The same things were measured in two ways. Each way mixes the same 10 hidden numbers, adds some noise and spreads widely along 5 directions of its own, which tell nothing about the thing.
In the rows, 128 means zero.
Some things both ways: the first way, then the second way.
[200 154 137 161 109  51 133 138 113 142 137 189 166 113 112 175]
[100  81 145 154  59 139 122 130 108 110 142 103 156 153 146 143  98  85]

[ 24 130 123  77 124 176 155 105 136  91 126 155 134 132 138 156]
[111 127  96  48 161 148  98  96 135 109 101 130 195 165  98 158 106 137]

[ 32  91 122  83 181 172 157  90 160  71 139 167  98 139 127 161]
[195 114  80 150 121 129 125 122 104 107 136 128 124 149 152  93 159 123]

[194 100 111 152 155 140 111  98 131 193 121 131 104 123 111 104]
[148  92 146  83 128 137 126 161  62 201 161 104 111 164 123 129 199  76]

[189 152 122 130 113  74 132 186 146 152 137 117 115  96 162 167]
[182 118 139 143  78 109 160 140 159 101 140 106  91 101 149  72  96  90]

[124 106 126 107 116 150 160 159 146 119 104 111 140  97 154  99]
[114 171 150  81 178 123 149 103 114 121 104 143 138 134 102 127 155 162]

[168 120 167 113 112 172 132 143 158 152 157 107 148 124 181  90]
[196 105 128 144  94 150 153 123  58 125 160 162 120 130  95  55 142 129]

[182 165 148 112 190  94 166  97 106 105 116 130 116 126 107 135]
[166 153 123 160  94 167 146 129 121 137 119 102  95 121 122 113 145 123]

[198 153 112 162 101 103 121 129 150 128 146 141 144  88 157 175]
[ 95 110 119 116 127 127 166 134 110 121 106 119 187 188 120 128 164 117]

[153  81 161 188 146 135  99 110 155 208 150 128 180 122 187  90]
[142 111 110 154 150  94 125 112 115  95 122 117 126 125 157 105 118 150]

[116 118 138 124 133 173 104 131 125 135 143  94 120 156 117 121]
[176  88 115 132 131 150 148 143 102 164 120 128 140 152 143 109 145  85]

[ 90 114 102 173  92  98  71 128 104 153 167  83 110 153 119 126]
[121 131 122  69 166 140 145 140 158 153  82 122 158 130 140 152 118  87]

[171 150 147 119 187 151 145 137 144 127 137  94 112 115 132 128]
[175  82 138  95 130 187 108 136 125 184 134 109 161 212 110 138 138  77]

[ 51 118 136 112 114 143 125 133 118 136  86 115 167 123 163 117]
[ 83 143 114 145 143  80 198 158 131  96  69  97 150 106 162 139 151 123]

[124 150 135 156  88 159 103 161 137 155 168 111 176 113 155 151]
[110 155 124  83 177 151 135  84 117 130  90 123 153 135 107 138 153 164]

[ 44 124 112 119  90 136 111 192 139  87 154 169 140 115 150 225]
[156 119 114  63 154 138  56  98 161 116 120 133 176 126 139 129  71 130]

[162  81 125 110 114 183 161 129 135 129  89  93 135 117 112  43]
[ 98 122 174 120 109 123 153 122  69 138 150 119 151 190  99 112 195 139]

[122 113 109 119 110 121 128 133 103 104 175  79  81 151 119 131]
[154 132 142 118  92 160 129 124 162 109 144 106 123 177  93 102 110 119]

[ 88 130  93  90 112 134 139 104 143  82 104 158 115 109 150 159]
[ 64 122 107 148  72  78 189 168 130  77 103  85 196 198 114 132 179 116]

[200 113 122 153 116 111 107 107 121 115 166 118 117 141  85 103]
[146  96 156 136 137 160 135 119  92 132 136 140 148 182 105 125 107 112]

[106 108 110 124  91 137 124 160 135 139 179 123 125 130 110 127]
[159 178 126  94 172 130 173 123  92 124 107 132  84  89 140 123 176 125]

[104 168 138 136 160  97 155 116 119 121  83 118 146  97 158 152]
[101 119 115  88  99 179 130 135 125 179  98 121 191 145 140 128 172  94]

[189 203 134 155  82 133 106 145 127 180 159 118 166 107 147 172]
[177 133 106  99 136 149 183 104  88 133 106 135  92  37 118  77 137 144]

[ 42 117 139  97 156 186 139 126 129 117 108  98 136 133 152 118]
[116 150 113 111 139 126 122 111 159 113  98  89 158 153 116 134 138 156]

[119 102 106 160 100 101 104 120 149 125 162 116 113 126 115 129]
[128 134  96 152 117 108 187 146 128 101  90 129 149 133 185 109 173  94]

Other things, the second way, with their names:
(1087): [179 103 123 120 172 127 101 118 125 140 125 100 130 160 111 134 107 141]
(1335): [154 131 143 104 147 137 156 147 135 116 108 138 125 105 156 110 106  92]
(1341): [151  87 128 140 144 134 144 152  54 195 126 126 136 150 163 129 186  79]
(1076): [120  79  95 164 100 120 183 173 126 129  89 119 193 168 167 140 130  56]
(874): [109 132 153 132  59 139 128  95 144 121 150  96 128 148 104  92 140 151]
(996): [137 161 133 161 101 105 151 156 119  92 137 103 105 176 161 116 199 107]
(1185): [135  89 116 138  58 104 186 187 103 100 126 130 151 130 174  95 139  40]
(448): [188  67 140 179  85 120 135 131 133  99 148  89 121 156 151 108  88  99]
(988): [160 115 135 110 140 124 124 126 164 158 115 130 141 112 134 103  79 108]
(233): [187 108  89 145 147 117 107 118 181  72 109 107 135 121 144 119  50 137]
(757): [140 136 136 126 168 151 177 145 114 127  99 135 132 150 134 115 151 110]
(419): [166 131 114 120 105 147 117  93 127  92 133 124 112  85 128  86 102 155]
(1557): [135 114 150 121  32 123 137 136 156  90 156  85 130 129 118  74 116 116]
(947): [124 122 169  92 110 128 142 159 122 160 130 106 138 162 127 141 154  71]
(923): [162 116 132  93 166 139 124  99 143  81 111 154 135  87 148  97  52 133]
(1231): [ 68 148 112 146  99 124 133 127 128 111 115  62 164 208 102 154 200 160]
(21): [126 177 104 132 128  99 164 126 127  97  98 129 117  84 134 104 132 145]
(1214): [133 142 102  98 165  82 150 144 160  90  95  92 131 144 127 147 122 122]
(1048): [165 134 114 148 189 117 162 149 127 116  68 116 139 109 156 148 120 119]
(1475): [136 131 112 111 125 109 137 162 110 176 111 109 136 106 146 123 164 102]
(725): [151 144 161 108 112 122 138 158 104 157 138 115 114 121 117 115 157 108]
(764): [ 88 191 147 133 166 121 131 125 158 112  82  80 137 177 110 196 147 155]
(1340): [110 125 109 143 127 118 182 159  95 141 100 104 133 152 171 152 189  73]
(345): [121  98  95  80 158 112 144 154  93 130 106 114 160 120 158 122 166 106]
(691): [ 98 112 126 148 124 109 153 165  96 132  99 101 169 156 150 161 154  96]
(1224): [189 106 144 104 105 165 147 132  68 153 154 145 100 112 150  82 171  84]
(48): [140 147 139  83 153 116 120 120  92 135 150 124 122 169 115 112 197 144]
(1020): [142 154 157 102 119 160  71  68 169  99 153  90 103 162 140 123 129 157]
(1313): [143 166  89 130 107 108 171 134 121 115 106 114  92  50 134  93 140 136]
(221): [112 203 116 155 124 106 129 167 174 127  75  56 125 140 113 187 143 138]
(1305): [150 183 117 107 164 162 138 109 123 130 100 125  95  86 128 122 141 147]
(1184): [174 123 122  95 126 195 120 115  91 167 127 135 113 116 129 127 137  93]
(75): [ 86 144 157 183  89 114 125 130 136 114 122  76 148 203 136 163 158 132]
(296): [123 121 117 143 175 102 161 167 109 118  75 114 148 123 155 166 111 100]
(101): [169 106 106 149 152  97 174 148 115  49 101 128 119 101 155 124  71 103]
(1210): [108 114 134 136 150 127 173 152 114 161  88 106 159 171 152 152 170  91]
(1008): [129 137 151 124 159 127 134 135 114 147 124 109 118 192 177 150 200  98]
(343): [135 147 102 108 194  91 142 166 161  99  74  82 137 140 146 176 112 114]
(1505): [115  95 109 114  81 132 184 165 122  77 114 129 175 171 120 109 116  68]
(960): [157 112 140 132 170 124 162 152  78 143 110 137 121 131 155 132 143  91]
(1017): [119 100 108 156 197 131 202 141 118 131  39 137 190 144 123 143 104 127]
(462): [140 168 122 130 161  85 164 125 130  87  99 108  99  93 156 125 147 138]
(17): [145  94 114 109 136 160 155 185  84 164 119 127 159 184 137 146 152  50]
(579): [189 131 104  97 215 148 133  98  79 167 111 168 114 122 110 101 135 144]
(500): [145 114  86 130  89  95 139 125 161  98 129  64 124 116 133 101 138 141]
(1115): [144 121 143 178  70 153 174 123 114 106 132 109 107 137 118  99 130 121]
(186): [133 153 122 119  97 133  95 106 150  97 143  81 106 108 106 114 113 169]
(976): [141 110 157 110 114 149 101 109 135 146 133 136 172 156  79 121  74 131]
(501): [ 69 117 147 139 124 115 155 146 180 117  90  80 184 220 152 181 128  81]
(469): [157  77 135 103  68 101 114 155 144 130 156  95 133 103 123  90  84  88]
(1234): [147 109 142 107 152 136 132 116 108 133 126 153 153 155 135 109 119 112]
(91): [100 123 157 153  92 134 160 137 140 138 117  88 144 167 118 121 148 118]
(1180): [176 124 134 107  98 158 115  92 123 112 155 121 105 125 111  79 128 137]
(934): [172 128 137 144 165 115 156 105 183  87  91 122 108  96 146 109  46 133]
(684): [197 114  83  99 140 155 122 139 116 152 118 145 135 110 108 102  94 108]
(981): [121 129 124 137  75 127 158 119 132 118 132  97 145 151  68  82 145 158]
(1137): [159  71 123 146 129 158 132 152 131 144 105 102 173 169 105 130  91 112]
(461): [180 156 150 151 127 157 118 105 101 135 131 114  87 119 112 118 135 155]
(902): [128 123 132 125 110 118 110  87 190  64 128  98 156 153 102 101  71 170]
(905): [225  85 129 176 125 149 149 163 112 114 139 100  82 147 154 106 116  82]
(241): [117 132 102 103 168  99 163 180 138 121  70 132 186 138 141 151 107  82]
(1186): [105 119 111 149  72 156 150 115 182  71 100  94 178 177 100 122  95 131]
(1310): [179 151 115 153 127 126 173 105 160  80 116 101  83 113 120  87 126 159]
(1416): [146  94 112  87 164 161 128 143  84 177 123 136 158 192 138 135 176  83]
(274): [140 132 128  77 158 141 140 171  74 182 109 135 119  81 111 145 117  82]
(494): [173  90 101  94 131 137 116 120 103 111 128 135 156 114 124 100 101 126]
(646): [101 132 144 111  97 183 156 102  78 159 123 134 161 197 105 135 192 105]
(72): [171  88 115 151  86 103 161 162 149 103 124  90 125 121 170  94 125  84]
(933): [134  84 129 135  89 147 147 143  38 153 153 140 142 131  96  86 139 117]
(1368): [193 103 132 163 130 110 193 112 137  88 125 117  79  99 177  82 108 107]
(1037): [ 98 154 131 132  57 119 138 146 157 106 131  59 128 156 138 141 168 114]
(549): [113 177 117  83 137 131 123 104 147 117 110  89 117 130 124 151 158 149]
(543): [204 123 120  99 132 110 124 114 102 115 163 158 112 124  80  59 108 149]
(413): [ 87 102 105 119  62 120  85 135 165  81 132  62 178 167 158 152 107 107]
(806): [216 103 135  66 189 144  69 104  89 132 152 140  94  89 171 119  98 110]
(810): [102 109 136 103 146 128 119 149 135 163 101 119 195 189 119 150 123 105]
(1427): [149  83 141 116 115 152 122  83 118  98 146 151 151 152 120  83  89 129]
(508): [175 121 126 150 207 108 172 153 117 133 102 121  95 148 159 136 122  91]
(719): [ 87 146 129  83  92 118 124 105 139 109 144  85 141 153  95  97 166 165]
(117): [165 106  99 145  95 138 185 136 111 114 126 125 110 105 129  76 129 103]
(303): [120 107 121 129 192  99 166 101 164  64  70 103 148 110 162 123  84 157]
(1259): [132 170 125  75 173 114  97 112 139 153 116 111 138 150  74 142 129 171]
(971): [149  76 130 134 103 204 100 134 102 150 123 125 182 202 121 160 109  79]
(1535): [118 118 160 139  91 143 112  75 169 101 140  77 128 138 121  92 105 180]
(437): [116  88 147 114  86 133 140 130 123 112 141 136 175 161 124  87 110 108]
(408): [102 115 149  76  88 157 118 100  99 133 150 138 172 193  90 121 152 118]
(402): [135 144 124  96 159 188 141  96  92 125  95 151 140 125 103 133 120 140]
(1363): [ 80 126 116 123 193 117 135 111 142  79  68  99 196 181  93 175  88 176]
(740): [157 141 128 151 143 153  94  70 124 104 121 115 104 102 159 122 103 163]
(338): [ 90 191 131  73 161 146 133  76 148 111  91 114 139 121 126 143 160 170]
(1540): [159 161  90 134 135 126 132 129 124 117 108 104  94  76 161 109 146 146]
(515): [104 163 130 165 154 116 221 125 143 103  64 119 137 158 134 138 149 124]
(762): [ 88  83 157 111 116 135 105 108 150 156 130 102 189 217 117 139 125 119]
(1148): [147 108 126 157 141 141 170 171 117 141 105 125 142 189 144 133 140  70]
(631): [154 164 114  84 153 161 167 108  80 146 113 156  99  84 156  97 184 111]
(1256): [178 124 139 166 101 152 166 106 103 100 131 130 104 106 106  68 118 153]
(1421): [168 160 134 148 131 117 121  74 171  88 121  93 105 125 118 113 111 187]
(53): [222  55 140 134  83 194 110  94  94 138 176 151 130 170 124  72 103  87]
(196): [137 119 155 114 129 169 135 143 144 157 109 107 156 194 121 162 127  76]
(147): [101 142 145 147  67 122 155 124 135 106 123 115 169 186 118 112 169 128]
(430): [103 149 182 117 102 113 188 157  69 148 148 117 101 137 130  80 221 112]
(1554): [146 111 153 108 164 159 137 139  94 131  96 149 152 122 150 148  95  83]
(1056): [188 144  99 147 145 126 176 114 108  90 111 123  75  63 139  75 117 150]
(100): [145 126 109 101 151 160 140 121 116 140 111 128 146 177 112 145 146 101]
(251): [143 136 125 119 125 147 111 115 154 109 103 104 150 149 114 171  92 117]
(56): [171  84 122 180 122 102 153 173 139  95 108 106 136 135 173 125  80  81]
(838): [149 148 111 137 170 115 169 142 131 111  72 105 101  74 171 150 120 113]
(82): [154 119 128 143 117 147 136 114 140 134 102  89 117  91 138 119 112 137]
(801): [128 172 156 135 192 127 155  95 100 113  93 139 113 149 116 150 147 160]
(1483): [ 69 127 139  83 121 149 143 104 138 127 101 110 183 183 116 151 153 118]
(1323): [ 88 139 139 119 107 115 179 167 105 151 123 120 155 167 137 105 209 103]
(1150): [146 149  65 164 100 108 192 186 100  66  85 104 132 103 134 117 162 120]
(45): [203  99 127 147 165 115 161 132  97 100 122 180 143 156 117 100  91 105]
(267): [128 151 123 104 130 146 142 102 148 114 117 138 145 151 113  99 129 140]
(457): [129 142 136 145 125 124 163 118 156 104 101  94 130 140 105 134 107 140]
(134): [172 146 150 183 104 117 112 114 120  81 142 103  92  96 135  90 100 169]
(991): [130 150 120 132 120 117 114  77 168  66 129  83 116 133 108 112 102 193]
(734): [152 125 155 142 125 161 148 160 101 133 122 116 107 148 149 152 131  70]
(807): [151 115 127 144 154 144 138 123 148 110 100 107 124 130 139 135  80 126]
(1262): [114 128 139 115  35  95 135 147 187  67 138  62 123  86 162 103 103 103]
(93): [187 129  96 138 147 112 162 151 177  92  88 130 136 105 137  98  59 107]
(692): [179 109 122 153  42 106 115 126 120  55 172 100 111 136 142  82 117 118]
(561): [195 133 139 116 155 124 144  89  96 141 139 140  76  73 157  68 153 145]
(334): [179 110 147  84 226 151 144 114 124 149 101 179 144 159 159 113 107  95]
(758): [179  69 144 117 119 160  80 115  95 151 161 132 141 140 136  94  93 118]
(498): [143 168 119  82 168 164 110 104 142 154 108 109 125 144  91 130 144 156]
(416): [110 173 123 103  94 113 100 159 156 131 121  78 138 155 115 159 155 113]
(1543): [178 122 138 139 172  67 118 141 168  99 108  81 124 122 111 133  63 155]
(867): [128 136 134 112 107 134 144 156  74 167 134 100 131 155 101 115 211 126]
(1473): [138 100 119  92 128 154  86 121 155 134 126 101 173 185 131 143 115 111]
(1162): [ 85 134 104 149  78 108 221 180  76 145 117  99 127 145 115 111 209  89]
(379): [170 160 160 150 147 155  99  80 154 140 118  99  90 117  93 116  93 194]
(720): [100 149 123 173 126  73 163 147 122 126 110  60 110 157 114 148 172 150]
(1309): [121 119 134 172  98 134 162 136 117  78 114 103 145 154 143 103 144 137]
(978): [112 118 133  89 137 154 118 104 134 119 112 118 179 182 136 150 143 114]
(710): [156 121 108 105 163 132 163 147 168  94  85 120 130  98 171 118  84  90]
(314): [133 150 125  60 187 145 138 131 111 136  95 127 127 107 139 153 141 107]
(1139): [161 117 105 111  95 121 172 151  90 111 128 136 121  69 111  78 123 117]
(1067): [134 115 118 133  89 114 140 122 102  91 139 124 123  74 155  64 133 143]
(744): [139 152 123 101 132 149 129 129 117 127 122 121 130 167 112 142 154 108]
(919): [119 117 128 123 110 115 161 162 151 126  99 110 161 129 159 132 108  71]
(496): [165  73 144 100  84 145  82 134 133 141 173 124 152 138 123  75  81 106]
(165): [114  98 149 145 145 126 125 151 128 132 115  97 178 252 119 177 137  96]
(1291): [134 123 165 118 111 183 109  67 139 110 145 119 142 191  88 111 114 156]
(1027): [ 99  91 140 129  85 116 110 146 105 122 149  96 169 187 155 139 164  97]
(602): [199 107 122  87 196 164 139 111  97 140 110 187 139 117 105 101  76 111]

Some of these things the first way, each followed by its name:
[113  86 132 114 113 137 124 150 130  96 149 135 145 147  96 123] | (801)
[157 138 181 122 150 135 158 186 180 197 139  88 178 105 197 113] | (1368)
[124 115 132 118 152 137 137  89 115 108  84 149 137 131  91  93] | (691)
[113 155 138 103  93 124 135 158 111 162 119 153 150 142 154 184] | (1313)
[146 100  84 129  91 178 152  94 100 136  97  89  93 129  93  96] | (719)
[150 144 125 195 137 100  95 128 122 150 130  72 162  97 150 113] | (1535)
[102 105  95 106  85 116 147 112 124 117 127 118  91 139  99  84] | (1185)
[ 77 138 137 106  99 156 135 117 110  96 165 124 141 159  93 134] | (402)
[170 142 128  98 173 121 191 127 151 147  94 165 126  82 180 163] | (1214)
[107 121 112 141 132 178 147  90 131 165  88 126 144 105 137 101] | (345)
[177 147 132 162 176  81 120  85 109 132 135 128 136 119 124 131] | (807)
[115 140 160 111 163 135 140 152 160 155 163  86 145 108 205 137] | (1310)
[143 131 115 140 147 143 143  88  96 125 120 139 112 136  77 131] | (1540)
[ 98 128 131 142  97 139  65 119 120 109 188  73 134 150 120 104] | (1256)
[168  98 154 171 130  99  81 140 122 189 115  74 134 148 163  90] | (988)
[135 147  73  98 122 122 166 110 107  81  83 101  79  99  84 109] | (1557)
[123 148 120 105 131 125 170 155 127 126 123 160 132 104 136 192] | (549)
[ 75 129 127 109  88 170 138 148 110 111 150 120 139 152 102 147] | (419)
[149 124 151 132 214 133 133  98 147 142 171  94 107 117 131  84] | (905)
[173 170 113 156 144 114  93 150 131  84 147 149 140  89 109 191] | (1048)
[191 118 138 160 155 168  77 116 134 157 163 121 131 130 126 129] | (1087)
[160 151 125 107 103 133 128 176 118 164  85 128 133 113 152 157] | (469)
[118 137 160 144 133 100  98 121 130 163 188  80 143 149 151  85] | (1115)
[145 134 101 162 130  97 132  96 108 138 146  80 103 119 108 103] | (710)
[226 102 138 145  65 133  85 181 169 117 208 135 126 131 140 145] | (45)
[153 165  94 135 163 105 127 108 140 107 115 116  95  85 114 142] | (72)
[147 123 116 141 139 102 130 111 176 125 187 159 101  91 122 104] | (692)
[119 141 133 157 111 177 125 145 128 157 117  83 187 103 148 117] | (303)
[145 137 139 164 131  83  79 144 126 158 142  91 151 121 167 133] | (91)
[235 102 134 174 123 149  76 105 100 201 135 127 136 153 108 108] | (720)
[143 114  92 143 141  84 140  64 132  96  95 102  99  98 127  84] | (437)
[189 106 144 131 101 215 154 120  91 154 137 117 139 155  87  98] | (1231)
[ 98 104 152 100 125 161 127 134 145 126 145 102 136 148 166 116] | (602)
[167  91  75 171 166  97 115  61 173 121 148 144  76  75 125 102] | (48)
[114 125 152 108 116 149 198 156 129 140 101 109 163 102 163  99] | (923)
[206 175 119 126 118 157 152  71 117 115 164 155 107 113  93 111] | (1150)
[128 117 112 142 126 130 121  98 125  89 170  75 103 133  88  91] | (1291)
[154 162 163 154 173  79 117 104 139 110 189 152 143 117 134 152] | (971)
[181 139 128 119 147 119 146 156 116  99 111 152 130 104 105 159] | (56)
[ 65  97 134 101 214 116 217 112 136 100  97 120 111  99 128  98] | (1020)
[155 169 155 112 160  95 164 110 141 163 120 140 148 110 202 168] | (117)
[137  72 125 132 208 125 122  58 135  93 123 118  95 140  98  70] | (165)
[ 99 119 120  65 113 151 194 138 136  81  89 149 124 119 124 147] | (408)
[121  64  87 118 167  85 173 100 149  75 142 152  56 111  89 100] | (996)
[139 115 134 163  96 139 140 116 128 177 117 106 162 110 145  61] | (1067)
[ 90 160 139 102 207 149 104  75 107  79  94 108 127 128 133 137] | (1137)
[186 143 115 180 106 115  66 168 146 112 195 116 132 110 117 174] | (1421)
[157 148 110 107 106  87 144 161 126 100 101 176 127 100 159 212] | (241)
[129 117 100 155 117  89 103 134 141 127 153 148 120 103 119 152] | (462)
[ 87 128 116 113 124 140 151 133 122  68 128 119 140 104 126 133] | (1309)
[124 125  98 124 123 147 102 128 114 107 127 137 110 119 111 152] | (867)
[162 134 127 161 137 157 100  55 109 116 129 117 153 120 110  90] | (1363)
[149 136 117 134 187 102  96  85 113  82 144 138 105 131  68 122] | (461)
[ 58 119 119  93 105 135 102 155 118  87 143 109 104 157 151 184] | (93)
[ 92 118 123 107  74 105  96 128 107 166 140 147 134 163 163 180] | (1162)
[176 145 145 125 155 102 148 157 128 127  98  99 148 110 147 142] | (934)
[206  93 142 148 143 118 137 118 112 150 149  95 108 150 124  92] | (1148)
[ 58 120 117 129 101 120  64 165 112 141 127 160 142 142 151 211] | (1475)
[164 127 140 144 137 111 115  63 119 155 113 149 151 129 149  97] | (933)
[139 142 156 112 108 150 142 156 120 140 110 127 158 143 135 155] | (1076)
[125 116 131 148 127 131 119 180 165 158 131 116 159 101 169 156] | (561)
[122  93 164 103 107 180 139 183  96 145  83 107 156 155 151 126] | (810)
[142  93  93 153 104 136 119 118 122 115 128 153 117 120  66 117] | (1027)
[118 137  93 100  80 171 132  76  84 112 112 107  96 150  75  93] | (1139)
[124 125 120 154 125 126 101 115 147 149 190  82 114 122 136  95] | (1180)
[100 103 108  88 117 139 145 150  99  98 121 152  84 147  82 141] | (416)
[122 149 142  85 109 169 134 146 105 116 135 148 113 156 130 196] | (684)
[183 147 127 139 104  90 136 166 130 113 141 109 148 116 139 180] | (515)
[118 116 144  98 144 154 120 139  66 103 123 132 103 176  71 126] | (221)
[ 75  97  93 113 103 116 124 150 133  61 123 142 116 124 107 175] | (1234)
[ 89 115 117 161 132 123  85 123 134 135 180 117 121 136 132 149] | (1473)
[138 122  93 112  88 130 134 144 123  56 117 116  94 128  78 143] | (147)
[104 122 143 131 115 136 107 188 126 148 122 112 170 129 159 170] | (1210)
